The rows are grouped in 3 ways, from coarse to fine. Each group lies inside one group of the grouping before and may be the whole of it. The rows also spread widely along 11 directions, which tell nothing about the answers.
Some rows, each with its group in each grouping after it:
[-27.4  35.6   9.8  -0.2  -5.2 -55.7 -15.4  -2.8  -9.6  -4.8 -28.9 -10.3
 -10.3  -9.4  28.7 -28.0  -6.3 -18.6  16.7   2.7   4.0   8.4 -16.7  32.9
  -9.6 -13.3  22.5 -21.8   6.2   2.8   1.1   1.3] | sasu sed sona
[ 15.3   1.7  -5.2   5.2  -2.2 -16.2  31.7 -22.6  -3.0 -37.7 -43.6 -29.4
   2.7 -30.9  44.7   3.7  -3.5  10.1  16.1   8.1 -29.0  21.9   0.6 -27.5
  -9.8  11.6 -10.0  32.6 -16.9  22.9  25.2   2.5] | sasu gugok vabe
[-19.8  25.5  -6.9  -9.2 -11.4 -15.7  -4.4   3.3 -28.5 -20.2 -21.7  -5.9
  -2.7 -10.0  -4.1 -18.7  -1.7  -1.1   0.1  -6.7   4.4  13.5 -14.3  29.1
 -20.2 -12.2  10.9   4.5   4.0  -5.7  -4.5  -5.3] | buso zis dit
[-13.4  -4.1  20.5  42.4   0.3   4.0  -8.6   1.1  24.9   9.9 -25.7 -10.3
   7.5 -28.1   5.9  18.0  28.4 -13.4   4.1  -1.7  -9.2  20.9  -6.6  25.3
 -25.0   4.6  -2.1 -22.2   8.1  18.7  20.4   1.9] | sasu nito zomim
[-10.5  -7.4 -11.7  21.5   1.2  19.7  -9.7 -17.4 -23.7 -12.9 -14.7   2.8
  -2.7  -3.8 -18.1  -0.2   3.5 -10.8  31.3  -2.1   4.4  12.7  -3.8   6.5
  -2.7  -1.0   8.8   9.0  -2.6   0.0   7.7   3.5] | sasu nito Gid
[ 23.0  -8.1  10.5  -9.3 -10.3  24.1 -15.6 -11.2 -11.9  13.8  17.0  23.8
  -5.2   3.3  -8.4 -24.7 -23.7 -32.3  -5.2   7.3   3.6   5.7   5.4  -1.8
  -2.0  24.3  32.0  -6.0 -17.5   1.3 -11.6   5.5] | Zumob Peta muta
[-16.4  -3.5   1.2  -9.9  -2.9 -34.9  20.3  15.1  -8.4  13.8  -2.8 -49.8
   2.1 -14.7   2.8 -12.8 -15.4  12.6  16.8  -4.1   6.7   3.1  26.2  -0.6
   9.1  16.3  -1.1 -17.7  -7.7  10.4  -4.7   5.2] | Zumob miba Gonit
[ -2.9  13.3  25.7  -8.6   0.4 -42.2  23.1  -1.6   3.8  20.8 -22.2 -27.2
  19.0 -14.5  17.1 -20.7  -8.7  -1.0  -4.7   9.8 -24.0  20.9  22.6  -0.6
   1.6  15.7  -1.6 -13.4  -8.4  23.4  -1.8  -1.3] | Zumob Peta kupak
[  8.6  39.6  11.5 -30.8 -24.4 -32.2  31.8   1.4 -25.6 -24.7 -20.9 -11.1
  11.6 -32.3   0.7 -24.0 -13.5   3.5 -22.5   5.1 -16.2  36.5   3.4   4.4
 -23.3   2.4   7.5  20.0  -6.3   2.3 -24.4  -8.7] | buso lizot nim
[ 13.1  16.7   8.0   0.1 -10.5 -22.7  24.0 -25.2 -20.7 -19.3 -22.6  15.1
  17.3  -9.5  -5.3 -22.6 -13.4   0.5  -6.8  12.5 -19.5  32.0   5.4  -0.8
  -8.1 -12.6   0.0  26.2 -15.2   8.3   7.2  -6.4] | buso zis Lokav
[ -6.7  -9.6 -47.3  -5.5 -19.8  37.0   9.4   2.7 -33.1 -41.2 -14.6 -27.8
 -13.6 -15.2  -3.3   3.5  -3.7  29.3  12.0 -10.5   0.5   0.4 -13.6   4.7
 -23.2  14.4  -5.1  47.4  -9.0  -7.5  20.4   7.1] | buso lizot sigel
[ -8.1  13.6  -2.7  -5.8 -20.0   6.5   5.6  10.3 -15.1   3.0 -11.0  -5.3
  11.2  -7.6 -29.1 -12.1   9.4  -4.0  -8.5  -1.4  -9.5  28.3   3.0  15.2
  -1.0   2.0  -2.9   2.0  -6.6   2.2 -15.7  -8.6] | sasu nito duf
[-19.2  28.7  -9.1 -22.7 -41.2 -13.6  -3.4  20.4 -15.6  -1.0  -6.4 -39.1
 -21.8 -22.3  -4.0 -29.3  -3.6  -6.5   8.1 -24.5 -10.1  22.7  -2.3  32.4
 -19.4  34.6  23.4 -10.4   0.6   4.3 -21.8   1.0] | buso zubuz loba
[ -3.9 -15.3  -9.5   4.0  -6.3  -2.5  -7.0  -5.1   3.3   0.8   4.7 -25.6
  -4.5   4.2   5.0 -11.3  -9.0   5.7  21.0  -8.3  -3.4  -4.5  11.1   4.6
  19.8  16.0   6.0 -10.5 -13.5  19.2  11.0   8.2] | buso pibe vali
[ -5.9 -39.6  -0.6   4.4  17.2  30.2   1.7   5.3  -8.4   6.2  -4.6 -25.4
   7.7  -6.1 -11.0  21.2  10.3   3.9   2.7  -5.5  15.0 -15.1  18.3  -0.7
 -14.7  21.0 -10.4  -3.1   2.0   9.4  -6.0   4.0] | buso zis dabu
[ -9.6   9.7  -1.2 -30.5  -9.0 -33.5  22.3   4.7 -20.9  12.3  -7.1 -18.2
   5.8  -7.6   5.9 -32.7 -35.2  13.6  -6.0  13.4  11.8   4.3  13.9  -0.3
  -9.3  13.7  10.5   0.3  -6.4  -4.8  -8.5   8.8] | Zumob Rido tov
[-19.6   3.9  -2.1  -2.1  -9.7  30.8  -6.3  24.1 -21.3   8.6  -6.1 -20.3
   3.8 -22.9 -45.2  13.7  22.4  -9.9 -12.0 -22.6   3.3  19.5   3.1  22.4
 -27.1  16.4  -5.0  -0.8   4.1  -1.5 -23.0 -12.8] | Zumob miba senug
[-19.6   6.6  -9.1   9.0 -10.4  11.3  -6.1  -8.1 -15.8  -5.0 -21.5   1.2
   4.3  -7.8 -10.0  -6.3   7.8   1.1   1.1  -4.0 -12.4  11.0  -8.7  25.2
 -25.0   4.8   5.5  14.1   3.7   2.7   8.5   1.1] | buso lizot Tuz
[  6.2 -10.5  -1.2 -25.4  -2.4  12.1  -0.3  -0.9  10.1  14.6  -9.6  -4.1
  14.1  19.2  28.6 -14.9  -9.1   8.8 -30.3  12.5 -20.2  -6.8 -11.3  -0.7
   5.2  15.1  -6.4  -2.6 -10.1  15.6   2.4   6.3] | sasu nito Gid
[  2.9 -14.3  24.7  23.4   3.5  18.4 -35.5   2.8  22.7  26.8  14.2  13.3
   1.9   3.4  -8.4   5.8   4.5 -34.8  -2.6  -6.3   3.5   1.2  -3.8  20.7
   3.9   6.0  16.4 -42.8  -8.0  23.1   0.6  -2.8] | Zumob miba senug
[ -0.1   0.8  12.2  13.2   1.4 -10.1  22.3 -22.9 -12.1  14.6 -14.9  37.7
  37.7   9.8 -25.6 -21.6 -11.6   5.9 -18.8  34.7   0.8  16.6  14.0   3.4
   7.1 -23.4  -8.0  12.4 -11.3  -3.1   7.2   0.7] | sasu nito duf
[ 10.6  -3.2   5.6 -13.6  -3.5  18.6  -2.8   2.2   8.9   0.2  -9.8 -14.1
   7.3  -1.1  12.0   7.9  13.7 -12.4 -13.6  -2.8 -25.4  10.3  -1.2  -7.1
   6.2  16.6  -8.3  -6.3 -13.3  25.1 -13.4  -8.9] | sasu gugok vabe
[-14.7  -0.7  -6.9 -18.2  17.4  19.8 -20.3   5.4 -16.6   1.5  -1.8  15.4
  25.5  33.8 -10.2   2.0   0.3  -2.8 -28.6   7.9   5.4 -15.9 -17.1  17.5
  11.7 -20.9 -11.1  -6.6  -4.9   3.9  -4.1  -9.0] | Zumob Peta muta
[ 22.7 -18.8 -10.5   1.4 -20.3  30.0  -2.9   6.6  16.0  -2.2  16.2   0.3
  -1.7   5.4  -4.9  -4.2  -5.9   3.3  -7.3   4.9  -2.4   4.1  -3.8  -2.0
  22.1   8.9  -1.0  -6.0 -24.2  15.0  13.6   3.1] | sasu nito zomim
[  0.0  -7.0 -10.7  12.4 -24.9  25.3 -11.9  17.5  16.3  -2.0   1.6 -25.3
  -7.5 -11.2  -8.2   6.8  18.6  -4.2   8.9 -14.7 -17.0  18.4 -10.1  15.4
   9.7  18.8  -1.0 -14.9 -12.3  20.0   9.9  -2.9] | sasu nito Gid
[ 10.8 -35.5   1.3  37.0  10.8   1.8  -8.6 -37.2  14.7  -0.2 -12.9  -3.1
  -8.0   2.3  41.3  -9.1 -18.8  -4.4  45.0  15.1  -4.7  -5.7   7.5 -15.1
  16.8  15.2  17.5  -5.6 -18.4  23.4  43.8  24.8] | sasu nito duf
[-16.9 -15.0  -1.3  25.6  12.1  21.5 -16.3 -24.3 -20.0   1.2  -6.1  24.9
   9.5  10.3 -20.2   1.2  -3.9  -8.8  11.5   6.5  19.5 -10.4  -1.3  23.2
 -15.6  -5.7  11.6   1.5   3.3  -2.7   8.8   8.7] | buso zubuz loba
[ 36.3 -11.8  31.9 -40.3  12.8  23.0  -7.9   7.7  10.4  13.1  10.7  -0.7
  17.4   0.9  21.4   9.8 -12.6 -29.4 -42.0   4.1  -7.6   0.5   0.3 -20.0
  -4.1  25.6   6.7 -22.4 -14.3  25.7 -38.5  -6.2] | Zumob Rido tov
[ -3.8  13.8   2.8   5.5  -6.6  -9.3   6.0  -0.7 -16.8 -13.0 -12.1 -11.9
   8.3 -16.4 -18.3  -2.0   0.0  -6.1   7.4  -7.5  -6.5  26.8   4.1   4.0
   0.9  -7.8  -2.1   3.2 -11.4  12.4  -0.8 -11.2] | Zumob miba senug
[ -1.8  20.8  -0.2  -2.1 -29.3 -31.8  15.5  17.1  -3.8 -14.4  -4.5 -13.6
  -1.7 -25.3  -5.3 -18.4 -10.5  11.6 -16.9   3.6  12.0  16.1 -10.1  28.3
 -19.2  -8.3   6.4  -3.5  -6.8  -1.9   9.1  -3.7] | buso zis Lokav
[-23.3  -5.2   2.5  25.8  -4.6  -2.1   1.2 -12.1   0.1   9.6 -20.0 -16.9
   9.4  -8.3  -5.5   0.0  10.8   3.5  17.9  -5.3 -14.8  11.5  12.0  21.8
 -10.5  15.5  -0.3  -5.3   1.1  18.8  15.3   6.0] | buso zubuz loba
[  2.5  -0.2 -15.9  -0.2 -19.2   7.4  -9.3   5.7  -7.5 -22.4  -1.1 -17.1
 -12.8  -6.7  -1.9  -6.5   0.2  -3.5  17.0 -14.9  -5.0  10.3  -7.2  12.7
   4.9   3.7   8.3  -1.6 -13.6  14.1   8.7  -4.6] | buso zis dabu
[ -1.5   1.8   5.7  -7.0 -10.7 -13.3  24.4 -12.1  -3.2  19.2 -17.2   4.5
  26.2   6.4  -4.7 -27.9  -9.8  14.0 -17.0  21.1 -21.5  18.2  12.5  -1.1
   7.0   3.6  -7.6   8.9 -10.9   8.3   3.9   4.2] | sasu nito Gid
[-20.8  -5.1   6.5 -16.8  15.7  -5.1   2.9  16.5  -6.9   0.9  -8.6 -30.5
  16.0  -1.5   6.7  14.5   4.9   9.5 -19.3  -3.2  15.8 -16.7   0.1  16.9
 -11.4   4.5 -12.5 -18.1   7.1  10.8 -18.5  -0.1] | buso zubuz loba
[  8.6  15.2  17.3 -17.3  -9.8 -11.5 -14.1   5.8 -12.0  -5.2   8.3   8.0
  -7.9  -7.9  -4.9 -18.4 -14.1 -27.7 -11.2  -3.0  14.7   8.5  -7.4  19.8
 -10.3   0.3  26.6 -22.8  -6.2   2.7 -26.5  -6.5] | buso zis Lokav

New rows, each followed by its group in each grouping:
[  6.4   2.0  19.3 -25.5  19.8 -21.1  -4.9   1.1  -6.7   1.1  -5.1 -19.8
   2.1  -1.5  33.3  -8.3 -20.0 -19.4  -0.6   4.7   5.8  -8.3   2.0  -7.5
   3.4  12.9  11.9 -22.2  -6.2  15.9 -16.5   0.6] | Zumob Peta kupak
[-42.4  22.9  -1.3 -13.1 -13.4 -29.3  -5.7   8.9 -12.1  17.2 -18.8 -22.0
   0.8   3.0   5.1 -27.7  -3.8   4.7  -3.6  -6.6  -1.0   0.4  -3.9  41.5
 -16.9  11.1  10.6 -18.9  12.2   2.1  -9.2   4.7] | buso zubuz loba
[  2.9 -26.0 -11.3   6.1  10.9  14.6   7.6  -7.6  -1.7 -20.8 -11.5 -22.7
   6.7  -4.9  25.9  13.4  -5.8  22.2   4.8   5.8  -1.0 -15.3  -2.1  -6.8
  -6.8   6.6 -11.4  14.2  -9.1  15.9  22.4   8.3] | buso lizot sigel
[-12.2   3.0  -5.4 -22.4  10.1   8.3  -4.8  10.1   3.5  -9.4 -27.7 -24.6
  18.6  12.0  26.5  11.0  15.4   9.4 -20.9  -2.9 -23.6  -1.3 -23.2   7.4
   5.7  -2.2 -23.0  -4.2  -0.4  21.7  -1.7  -7.4] | sasu nito Gid
[ -7.4 -14.0  -3.1   6.4  12.0   0.2 -23.9  -7.9  -8.4   4.3  10.1  -5.8
  -0.5  21.7   0.3  -8.1 -13.9 -14.6  28.5   1.0   9.7 -13.2   6.3   4.2
  34.9  -1.5  12.2 -25.6 -14.3  15.8   8.7   2.7] | Zumob Peta muta
[ 13.1   7.8  11.4 -24.8  -6.7 -12.1  15.4   3.1  -8.5  -0.8  -7.5  -8.8
  10.3 -18.3   9.9 -10.4 -22.2  -3.9 -19.9   8.7   1.1  14.0   2.6  -7.5
 -17.1  12.3   8.1   1.5 -10.6   6.4 -12.7  -0.3] | Zumob Rido tov
[  2.9  -9.3   6.2 -14.2  20.6  -0.7  -6.8 -24.6 -12.9  -7.9 -24.6   8.5
   6.7  10.6  37.2 -11.6 -16.0  -4.1 -12.3  10.1  -4.3 -12.4 -11.1  -0.3
 -22.8   5.1   7.1  10.7  -0.6   8.0   5.3   7.7] | buso zis Lokav
[ 24.5 -35.4   8.5  13.8  -4.2  24.9   3.1  -7.6   7.9   6.1  24.7  10.3
   2.6  -4.6  -7.2   2.1 -20.8  -0.9  -8.4  13.3  25.4 -15.6  10.4   0.2
  -2.8  17.8  12.3 -10.5 -16.1   8.1   6.9  12.8] | buso zubuz loba
[  0.3  -0.2   2.0   2.2 -20.0 -10.5  19.7  -6.9  -3.4  11.4 -13.9 -26.7
   5.2 -12.1  -8.5 -21.4  -0.3   2.8  21.6  -1.1 -29.7  32.2  25.3  -8.0
  15.6  25.6   0.0   1.4 -14.3  19.5  -2.0   3.1] | sasu nito Gid
[ 18.3  -9.6  25.5  18.4  29.9 -18.1   2.4 -15.9  -6.3 -21.7  -5.3  -2.7
  13.6 -15.1  13.3  19.1 -12.3 -22.1  19.0  12.9  17.6   1.4   7.8 -15.6
  10.7 -15.2   4.4 -14.3 -13.2  20.2   5.8  -4.7] | Zumob Peta kupak
[-15.7  12.5   0.3  10.2  -4.8 -32.5   8.4 -25.2 -20.2  -3.3 -15.9   9.5
  10.0   2.5  -2.6 -31.2 -19.8   6.3  16.9  14.3  -5.1   9.6   8.3  12.7
   3.6 -12.5  11.8   7.9  -6.6   4.5  12.0   4.8] | buso lizot Tuz
[  3.2 -20.7  -9.3  -4.6  -2.8   6.3  13.5 -14.3 -11.0  -0.1  -9.5  -8.6
   8.0   6.1   5.1 -16.7 -13.3  19.1   2.0   8.1  -8.9  -2.7  15.6  -6.7
   1.6  14.0  -2.5  15.6 -13.1  10.7  13.3  10.0] | buso zis dit
[ -5.8  12.4  13.6  -9.1  -9.2  -6.4   8.6   5.7   5.9  21.2 -19.4   1.1
  25.6  -3.1   0.6 -11.0   1.8   0.1 -38.5   4.7 -25.6  20.0  -2.5  16.0
 -18.1   2.9 -10.1  -1.0  -5.8  12.5   3.1  -7.2] | Zumob miba Gonit
[-24.6  19.4  -5.1   7.4  -3.0 -14.9  -4.5  -9.1 -31.5 -19.0 -14.9   4.0
   4.1  -6.9 -14.3 -11.9  -4.2  -2.0  15.8  -0.1   8.9   9.9  -5.4  26.1
 -12.1 -20.0   9.9   7.2   1.9  -4.1  -0.8  -3.3] | buso lizot sigel
[  1.4   0.6  29.1  18.7  -0.1 -11.3  -0.9 -12.9  16.8  22.3 -14.2  20.0
  13.3 -10.5   9.8  -8.1   0.7 -19.7 -16.9  21.0   0.5   8.6   1.5  12.9
 -17.1   1.3  10.3 -19.4  -3.5   8.9   3.4   1.3] | sasu gugok vabe
[  9.2 -10.0  -3.0  -6.3  -4.5  16.3  -1.2 -10.0   4.5  -0.1 -10.8  10.4
  17.0  16.4   8.8  -8.3  -2.4   9.5 -28.2   7.2 -22.0   0.1 -10.3   7.6
  -3.5   1.3  -9.0  10.9 -13.5  16.6  16.7  -0.5] | buso zis Lokav
[-10.8  -3.1   6.0   3.7  -5.5   1.7   5.6   5.3   1.9  17.5 -16.5 -16.1
   9.8 -13.7   4.4  -6.6   2.9   0.1 -12.5   4.2  -9.0   7.3   4.2  14.1
 -22.4  22.3   1.7  -3.7  -0.5   7.3  12.6   5.4] | Zumob Peta muta
[ 24.1  31.9  -3.1  -2.1 -27.9 -15.1 -11.9 -15.9  -8.5 -33.7  -5.2  11.3
 -11.1  -7.5  13.7 -24.7 -21.8 -27.1  19.2  -8.1 -27.3  38.3 -20.3   2.0
  16.0 -12.0  25.1   4.5 -30.0  20.3  15.2 -10.7] | Zumob miba Gonit
[ 13.5  10.2  12.2 -18.8  -7.5   4.2   2.9  -2.3  -6.8  10.4  -5.3  30.1
  21.7   3.5  -2.1 -16.2 -17.4 -10.0 -46.6  14.2  -4.6  11.2 -12.1   8.9
 -18.8  -7.1   4.5   4.9 -10.9  -0.5  -5.3  -5.7] | Zumob miba Gonit
[-18.7 -14.8  -1.9   1.2  15.6  14.5   1.4  -6.0  -3.1   3.2 -22.0 -20.5
  20.8   6.9   8.4  14.5  11.8  12.9  -8.0  -2.8 -13.5  -8.6   1.9  11.4
 -10.0  12.5 -17.4   1.5   3.4  20.4   3.6   3.2] | buso zubuz loba
[-26.3 -12.5 -13.8  12.3 -11.6   8.1   2.0 -13.1 -15.8  13.5 -30.7 -19.5
  -6.2  -7.6  -0.2 -19.6   4.2   8.8  21.5  -7.9 -16.8   8.6  12.7  17.3
 -29.5  31.3   5.1  15.1   5.9   3.7  20.1  14.2] | buso zis dabu
[  8.2  -9.6   5.6  -4.2   9.5   6.7 -32.9  -2.2   6.4  -2.0   3.3 -11.0
 -12.7   8.2  31.7  -2.6 -12.5 -27.5  16.6  -5.0   2.8 -11.6 -13.1   4.0
  10.7  14.1  21.7 -29.6 -10.8  22.3   4.6   3.0] | Zumob Peta kupak
[ 30.8 -34.3  -3.9   1.7  12.6  27.8  -9.9   4.2   5.9 -42.3  -0.8 -22.8
 -22.2 -27.3  45.8  29.9 -14.0  -3.4  -2.9  -3.1  31.0 -25.7 -26.4  -7.0
 -33.1  17.1  11.6   0.0  -8.8   8.7  18.1  11.0] | buso zis Lokav
[ 17.7 -21.9  -5.1  -3.1  15.1   3.4   0.8   2.2 -11.1 -40.4   4.0 -29.2
  -5.1 -10.7  15.6  21.9  -9.5   3.0  14.2  -4.2  23.8 -14.3  -3.3 -11.5
   7.7  -3.7  -2.1  -2.7 -15.9  15.4   3.5  -0.2] | buso zis Lokav
[ 43.4 -19.7   9.7  -8.3 -17.2  25.8  11.3 -18.4   7.4   6.3  -2.4   1.2
  -2.3 -15.8  20.5 -16.2 -23.6  -9.2 -14.0   5.4 -27.9  19.3   9.1 -28.9
 -14.8  42.9  13.6  20.6 -25.7  20.1  11.0   9.6] | Zumob miba senug
[  4.9  -4.8  17.9 -22.0  19.1 -10.8   9.0   2.5 -16.2  -0.9  -6.4 -15.7
   9.0 -11.5  12.5   0.3 -18.6  -7.9 -14.8   4.8  16.1  -3.5   7.1 -11.5
 -13.1   8.1   3.1  -5.6  -3.6   5.4 -21.4  -0.1] | Zumob miba senug
[ -2.3  14.8  -5.7  -3.1  -4.7   2.7  -9.8 -13.9 -17.6 -14.2 -25.7  -8.1
  -2.6  -3.2  13.5 -13.2  -2.8 -15.4  17.7  -8.3 -25.9  20.9  -9.3   4.9
  -5.1  11.6  10.0  12.7  -9.6  15.1  10.5  -2.8] | Zumob Peta kupak
[ -2.9 -11.9  -1.8   9.6 -18.6  11.0  -3.1   5.4  -4.3  15.2  22.3  12.1
   1.9  -1.4 -31.5 -15.1 -12.7   2.6  -6.9   9.3  22.5  -6.2   7.5  22.3
  -4.7   5.4  15.0 -10.4  -8.3  -4.6   0.3   6.7] | buso lizot Tuz
[-20.8 -16.0  -1.4   0.1   4.9 -20.4  10.9  12.5   2.1   6.2 -13.5 -54.8
   3.8  -7.7  11.2   2.6   6.3  14.9  18.6 -11.2  -2.5  -5.2  20.1   6.9
   7.4  16.7 -11.5 -19.6  -0.4  22.9   3.3   2.2] | buso zis dabu
[-20.3  -8.9 -11.9  14.3  18.2  34.4 -23.1 -15.6 -25.7  -8.4 -21.5  11.3
   8.8   8.7 -14.2  12.5   8.0 -10.9   8.5  -8.7   0.8   1.0 -13.7  13.1
 -14.0  -8.2  -3.0  15.5   1.6   2.2  10.9  -3.4] | Zumob miba senug
[ -4.6  -8.2  -5.1  -1.4   3.2   3.3 -10.8   1.3   1.4  -2.4 -10.4 -18.1
  -0.3   0.9  24.8  -2.7  -5.5  -1.7   1.7   0.6  -5.6  -6.0  -8.6   7.0
   0.0  12.9   4.1  -7.5  -9.6  15.0  18.8   4.7] | Zumob Peta muta
[ 21.7  -7.4  -9.1 -19.7 -27.0  -9.3  16.9  10.8   0.1  -0.4  20.3  -1.7
 -13.5  -7.4  10.8 -27.4 -36.8  10.7 -16.9  23.0  30.5 -13.2  -0.9  -4.1
   4.3  10.8  15.5  -5.5 -22.5 -10.6   4.0  12.0] | sasu gugok vabe
[-20.6   1.5  -5.2 -25.8  -5.4  14.2   4.4  11.3 -24.2  14.3 -16.2 -37.5
   5.5 -11.8 -18.6  -3.0   8.3  -4.1   5.2 -18.7 -16.8  19.8  19.4   1.0
 -15.7  38.2  -1.1   3.6   1.4   8.2 -28.9  -2.3] | Zumob Rido tov
[  8.0 -27.4 -28.2   0.0  -2.4  19.9   9.4  -7.1 -15.5 -17.1  -6.9 -22.5
  -7.6  -4.8  15.4  -3.0 -23.1  20.0  16.3   6.6   9.1 -13.0   0.3 -14.5
  -4.7  20.9   0.7  26.4 -16.7   0.9  35.1  15.3] | Zumob Peta kupak
[  1.0   0.4  -7.7 -16.7  -1.4   4.5 -17.2   2.3  -9.4  -2.8   0.7  10.2
  -3.1  12.6  16.2 -17.2 -25.1  -2.5 -19.3   5.8  14.2 -13.1 -24.2  12.8
  -6.0  -4.6  12.1  -3.9  -9.3  -1.0   8.3   3.7] | Zumob miba senug
[ 19.4 -15.9  21.0   7.8   8.5  17.8 -13.4   1.7   4.4   2.9   6.9 -11.1
  -2.2 -18.7   1.7  13.6  -1.1 -33.1   8.2  -4.3   8.1   5.1   6.4  -4.4
  -7.2  24.1  16.2 -23.3  -9.9  18.5  -9.8  -1.3] | Zumob Peta kupak
